There are 3 nested groupings, the coarsest first. Each group lies inside one group of the grouping before and may be the whole of it. The rows also spread widely along 7 directions, which tell nothing about the answers.
Some rows, each with its group in each grouping after it:
[ 17  21  -4  -4  18 -10 -10   0  -4 -25   1   7  -7  10 -11 -10   6   8
   0  -5 -15   9   5   3   8 -10  -3] : Z_729 Z_53 Z_62
[  5   5   3  -4   7   8  -2  -4  -5 -13 -36  17  -6  -8 -13 -37   1  16
  -8 -23 -16   4   6  -3 -18   3  15] : Z_567 Z_298 Z_242
[-15  -4  13  20 -16   9   7   1   1  -5 -33  -8   4 -16  -1 -18  -8   4
   0  -9  -9   4  11 -12 -17  -1  16] : Z_567 Z_387 Z_426
[  9  -1   6 -19  13  12  -6   5  -7   4 -11   8   2  10  15  14  -3  -9
  -2 -20   6 -12  -4   8  -4   1   4] : Z_729 Z_485 Z_869
[ -6  15  11 -12   2 -11  10   4  -1  -9  22 -12   3   6   3  -6  -1   4
  -2   7 -11  -1   5  -3  13 -13 -12] : Z_567 Z_158 Z_271
[ -9   4  19 -11   1  13   7  14  -8  10   8 -26  14  14  29  28 -13 -12
   1  -8  10 -18   7  -4   9 -14  -3] : Z_729 Z_485 Z_378
[ -3  13  14  -7   1  -1   4   4  -8  -8   2 -22   8   9   4  -8 -15   7
   5 -12  -7 -10  10 -13   7 -11   1] : Z_729 Z_53 Z_515
[  5  -2   7 -22   0  -3   8  -6 -12  10  24   6  -8  10   2 -15 -13   1
  -9  -3  24  -7  -2   0   4  18   2] : Z_729 Z_53 Z_315
[-10  11  12   8 -16  -9   6  -4   1 -27  -4 -21   7  -3  -5 -21 -10  12
  20  -4 -24  11  15 -14   0 -14   3] : Z_567 Z_158 Z_343
[  8   7  -7  22  11  -6  -6  -2   8 -19 -12  24 -14 -12  -9   0  24  -4
  -9  12 -10  31   4  13  -6  -5   2] : Z_567 Z_387 Z_774
[ 16  16   6  -6  35   7 -12   9  -7  -8 -16  15  -1  13  16  28  15  -9
  -7 -10  -4   7   2  13   2 -24  -1] : Z_729 Z_53 Z_515
[  3  -8  -2 -30  16   3   2   4  -4  12   0  27  -5   3  13  10   4 -13
  -8  -7  10 -12 -12  21  -5  15   0] : Z_567 Z_298 Z_242
[ -8   6  -1  26  -5  -3   8  11   7  -8 -10  -6  -4 -20 -22 -24   7   5
 -18  10 -17   3   9  -6  -5   0   0] : Z_567 Z_387 Z_774
[  5  14   3 -14  12 -10  -3  -5   1 -14   8  13  -4   7   4   2   7   3
   1   2  -7  12   1  10   7  -7  -4] : Z_567 Z_387 Z_426
[-14 -15  28   0 -12  27  18   4 -17  27  -2 -12   4   3  27   7 -17  -9
 -19 -11  38 -11   6 -12  -7   7  12] : Z_729 Z_485 Z_378
[ -2  -4 -12 -15  -2 -10  -6   2   5 -15 -11   5   4  -5  -2  -2  -5  -7
  21 -11 -20 -11  -5  13  -6  10   1] : Z_567 Z_298 Z_242
[-13  -1  -9  -7 -17 -18   7   6   9 -14  14 -19   8  -9  -9  -7 -12  -4
  19   6 -18 -15   0   3   5  11  -9] : Z_567 Z_298 Z_242
[ -3  -6  -6   7  -6  -3   4  15   4   3  15 -10   1  -7  -1  14  -1 -18
  -8  10   7 -13  -2   8   5   9  -7] : Z_729 Z_485 Z_869
[ -1  12  19  13   5  -3   1  -6  -1 -19   6   5  -3   8  23  22  16  -5
   5  11   5  38  13   6   6 -28  -2] : Z_567 Z_158 Z_271
[ -3  -5   7   8  12   7   9  16  -4  18  14   2  -2  -1  18  36   9 -28
 -22  16  27  -3  -2  13   5  -2  -6] : Z_729 Z_53 Z_515
[  5  -3   2  -8  11   2   8   8  -6  17  22  12 -10   2   3   8   4 -15
 -25  10  26  -6  -5  11   5  11  -5] : Z_729 Z_53 Z_315
[ 17  -8 -18  -8  16  -1  -5   2  -3   4  -5  35 -17  -9 -17 -14   9  -9
 -19  -4   6  -7 -12  16 -12  26   5] : Z_729 Z_53 Z_515
[ -9   5  36   0   2  16  21  -4 -15  15   6   3  -5   6  19  -9   2   5
 -29   2  27  16  11 -11   0 -11   5] : Z_567 Z_158 Z_271

New rows, each followed by its group in each grouping:
[ -9  -7  -2  17 -24 -10   2 -12   6 -18  -5  -2  -2 -11  -2  -6  -7  -1
  23   3  -4  19   8   2  -9   9   9] : Z_567 Z_387 Z_774
[-16  -6  -6  18 -34 -19   9  -5   9 -21  12 -20   2 -19 -12 -19 -13   1
  21  11  -9   6   9  -5  -1  16   1] : Z_567 Z_298 Z_242
[ -2  -3   0  10  -1   6   3   3   3 -11 -30  12  -4 -16 -14 -23   5   0
  -6  -9 -18   4   3  -1 -18   2  12] : Z_567 Z_158 Z_343
[  0 -14   2   7   3  16   5  12  -4  15  -7   9  -4  -8   9  12   2 -19
 -22  -1  20 -10  -3   7  -9  11   5] : Z_729 Z_485 Z_378
[-15   0  26 -18 -14   5  17  -5 -11   6   2 -16   7   8  13 -18 -20   9
   6 -14   4  -9   8 -15  -1  -2   7] : Z_567 Z_158 Z_271
[  8   1   2 -36  18  -4  -1  -9  -6  10  18  31 -10  17  18  15   6  -8
  -3  -2  17   2 -11  22   4  10  -4] : Z_567 Z_387 Z_774
[ 12   0  17  -4  12  24  -6  -8 -16   1 -31  20  -7   8  15  -9  -2   6
 -11 -29  15  12   7  -4 -16  -2  21] : Z_729 Z_485 Z_378
[-16   5  21   7  -7  12  20   8  -6   7  -7 -16   2  -9  -1 -27  -7  10
 -24  -2   2  -7  13 -17  -3  -1   5] : Z_567 Z_298 Z_242
[  2   8  11   0   1  -5   6 -11  -4  -9  14  11 -11   2   4 -13   5   8
 -10   6  12  24   9   1   3   1   1] : Z_567 Z_298 Z_242
[ 13   1  -3 -15  24   3  -3  11  -2  10  16  20  -8   9  12  28  15 -19
 -22   4  17  -4  -9  22   7   2 -10] : Z_729 Z_485 Z_869
[ -6   9  32 -20  -5   7   8 -18 -15  -6   0  -2   3  19  24 -12 -16  13
  14 -19   9  16  12 -12  -1 -12  11] : Z_567 Z_158 Z_343
[-14  -5  10   9  -8  14   9  20  -2   7  -7 -29  14  -4  14  17 -13 -16
  -4  -5   2 -22   6  -7   0  -6   1] : Z_729 Z_485 Z_378
[ -9 -12  -5  32 -10  -3   8   5  11  -3  -2  10  -7 -23   0  15  15 -21
 -10  24   8  19   1  13  -8   8   2] : Z_567 Z_387 Z_426
[ -7 -13  25 -14  -7  24  14   0 -18  27  -1  -3   2   8  23  -3 -20  -4
 -17 -19  35 -15   3  -9  -8  13  13] : Z_729 Z_485 Z_378
[ -3  10   2  14  -5 -14   0  -4   6 -26  10  -6   0  -2   8  11   6  -2
  15  12  -7  25  10   7   8 -13  -6] : Z_567 Z_298 Z_242
[  6  22  -1  -5  16  -7 -12   2   3 -29 -29   1   3   3  -7 -10   6  12
  12 -17 -42   5   7   1  -2 -21   2] : Z_567 Z_387 Z_774
[ -5  11  18 -12   9   4   1  13  -8   1   3 -21  15  18  28  34 -10 -12
  12  -8   4 -10   6   2  13 -22  -5] : Z_729 Z_53 Z_315
[  3   0   8  -8   0  -2  12 -13  -6   1  20  23 -17  -1  -5 -28   5   6
 -19   7  17  18   0   2  -3  13   3] : Z_567 Z_158 Z_343
[-12  -4   3  12 -30  -7   4 -12   2 -23 -15 -14   3 -13  -7 -29 -18  10
  25 -11 -13   9  12 -11 -11  10  13] : Z_567 Z_298 Z_242
[  1  18  16   4   9   2  -1  -4  -4 -19 -19   1  -1   3   5 -14   4  15
  -2 -11 -12  21  15  -6  -1 -20   5] : Z_567 Z_298 Z_242
[ -5  -9  -3  20 -12  -8   2  -7   7  -8   6  11  -8 -11   6  14   7 -14
   7  17  11  24   3  12  -4   8   2] : Z_567 Z_387 Z_774
[-15 -10  10   8 -14   9   6   2   0   1 -25  -7   8  -7  15  12 -10 -11
  14 -10   0   0   6   0 -14   0  12] : Z_567 Z_387 Z_774
[ -4 -11  -6  31 -18  -5  10   2   2  -2   9  -2  -9 -22 -16 -15  -1  -8
 -12  16  13   7   5  -2  -6  20   5] : Z_729 Z_53 Z_515
[  1  14  13 -14  21  -2   6  13  -7  10  32  -9   2  18  22  35   4 -13
 -13  12  16  -6   2   9  21 -17 -16] : Z_729 Z_53 Z_515
[ 10   9   8   3  14   9 -10  -1  -9 -15 -37   5   1   3   2  -5  -2   4
   4 -25 -12   6   9  -3 -11 -13  15] : Z_729 Z_53 Z_515
[ -3  -9   0  32  -1   3   1   3   8 -12 -17  17  -5 -17   7  22  22 -21
  -2  16   3  29   2  15 -11  -7   5] : Z_567 Z_158 Z_271
[ -1  -4  -3 -14   1 -12  -3  -4   4  -9  15  11   1   8  24  36   4 -19
  22   6   8  10  -5  24   6   2  -6] : Z_567 Z_298 Z_242
[  4  -5 -19   9 -12 -15  -6   5  10 -18  17  -7   0  -9  -8  10  -1 -15
  14   9  -6  -3  -2  12   5  12  -8] : Z_729 Z_485 Z_869
[ 12  10  -7 -23   4  -9  -8  -1  -4 -16   9  -5   1  10  -9 -19 -13  11
   9 -17 -17 -16   0  -2   6   5  -3] : Z_729 Z_485 Z_378
[ -5  -5   6  17  -3   1  15  -1   1  12  13  16 -16 -13  -3  -8  12  -5
 -30  21  22  18   2   5  -3  12   1] : Z_567 Z_387 Z_774
[-21   3  26   3  -1  17  18  17  -6  19 -17 -19  10  -3  14   2  -8  -3
 -20  -6   2 -15   8 -12  -4 -12   4] : Z_567 Z_387 Z_774
[ -3  11  14 -26  -4  -7   6  -8  -8 -12   5  -8   4  11   0 -27 -14  17
  13 -15 -16  -5   5  -9   2  -4   1] : Z_567 Z_158 Z_271
[  7   9 -10  -5  26   7  -1  29  -1   3 -21   3   0  -8 -23 -12   8  -6
 -29  -9 -23 -33  -6   3  -4  -1  -3] : Z_729 Z_53 Z_62
[ -4   3  -1  -3 -14 -18   3  -8   4 -22  17  -6   0  -1  -2  -9  -4   1
  22   5 -12   9   4   3   4   0  -4] : Z_567 Z_158 Z_271
[  1  -4   0  -2  -7  -8   0 -15   2 -11   2  20  -8  -2   5  -2   0  -3
  11   2   8  21   1  10  -7  11   7] : Z_567 Z_387 Z_426
[  1   1   5 -30  -7  -9   7 -11 -13   4  33  -3  -3  16   4 -15 -23   5
   7  -7  20 -12  -2  -1   8  20  -1] : Z_729 Z_53 Z_62
[-10   2  14  11   3  12  13  10  -2  11 -11   2  -4  -9   2  -6   5  -2
 -27   4   6   3   7  -4  -6  -4   4] : Z_567 Z_387 Z_774
[  9  -4  -1  -9  21  12  -3  12  -7  11 -22  19  -4  -1   5  10   3 -16
 -13 -14   7 -13  -7  11 -10   5   8] : Z_729 Z_53 Z_315
[  9  25  10 -42  23  -1  -1   9 -15  -2  -1 -13   7  21  -9 -30 -17  19
  -6 -29 -21 -33   1 -12  10  -8  -3] : Z_729 Z_53 Z_315
[ -1 -15  -6  20  -2   4  -1  -1   6  -4 -17  26  -9 -17   9  19  15 -22
  -1   7  12  21  -2  21 -15   9   8] : Z_567 Z_298 Z_242
[-11  -3   8  -4   9   9   9  18   0  12  -9  -1   5  -4  17  24   5 -19
 -12   1   2 -13  -2  10  -1  -5  -3] : Z_567 Z_298 Z_242
[ -7  10  11 -13   9  -5   4   8   3   0  12  -4   6   9  21  29   4 -12
   3   7   0   0   1  10  11 -15 -10] : Z_567 Z_387 Z_426
[ -2   3   1 -40  -8 -13   5 -13  -7  -5  16   0   0  10  -3 -32 -20  15
  15 -16  -4 -14  -2  -1   2  20   0] : Z_567 Z_298 Z_242
[-11   9  20  -7 -11   6  13   0  -7  -7 -15 -15   6  -1  -5 -37 -16  17
   0 -18 -17  -6  12 -21  -7  -7  10] : Z_567 Z_158 Z_343
[-13   8  32  -1  -2  11  16   5 -15  15  14 -25   8  13  28  15 -14  -4
 -10   0  25  -1  14 -13  10 -15   0] : Z_729 Z_53 Z_515
[ -7   4  20 -20  -3   8   9  -8 -12   4  -9  -1   1   5   7 -28 -15  16
  -5 -20   4  -5   7 -11  -6   6  10] : Z_567 Z_298 Z_242
[-10  -1  25   7 -18   9   9  -7 -13  -1  -8 -21   6   6  16  -8 -23   3
  12 -15  16   5  16 -17  -5  -4  14] : Z_729 Z_53 Z_315
[ 12  -1   4   5   8   7 -11  -4  -5 -10  -6  14  -3   7  20  26   6 -12
   5  -6  13  19   3  12  -3  -8   5] : Z_729 Z_485 Z_378
[ -3  -9  -4  11  -7 -10  -1  -2   9 -16   4   8  -1  -6  14  31  12 -24
  22  13   1  20  -1  20  -1  -4  -2] : Z_567 Z_158 Z_271
[ -7 -11  -4  -2 -16   1  11  10  -2  10  16 -13   1  -9  -9 -15 -15  -7
 -12   2   8 -25  -2  -5   0  23  -2] : Z_729 Z_485 Z_378
[  1   3 -11  -5   9  -6   5  20   1   4  14  -6   1  -6 -14   0   0 -12
 -16   7  -7 -26  -5   6   7   8 -10] : Z_729 Z_53 Z_515
[ 11  14   1  -9   6 -15  -7 -20   0 -23  11  21 -12   8   0 -11   8  11
   6   3  -3  29   4   9   4  -1  -1] : Z_567 Z_387 Z_426
[ 12  23   1 -16  33  -4  -8   8   0 -16  -6  17  -4   9   3   5  19   3
 -10  -4 -21   6   1  13   8 -20  -9] : Z_567 Z_298 Z_242
[-11   2  -6  -1  -5 -19  13  15  10  -4  37 -13   3  -7  -3  13   6 -16
  -1  27 -10  -8  -4  11  16  -2 -20] : Z_567 Z_158 Z_271
[-11   6  30  -9 -14   4   7 -19 -12  -9  -4 -11   5  15  30  -3 -17  12
  20 -16  13  21  17 -10  -1 -10  11] : Z_567 Z_298 Z_242
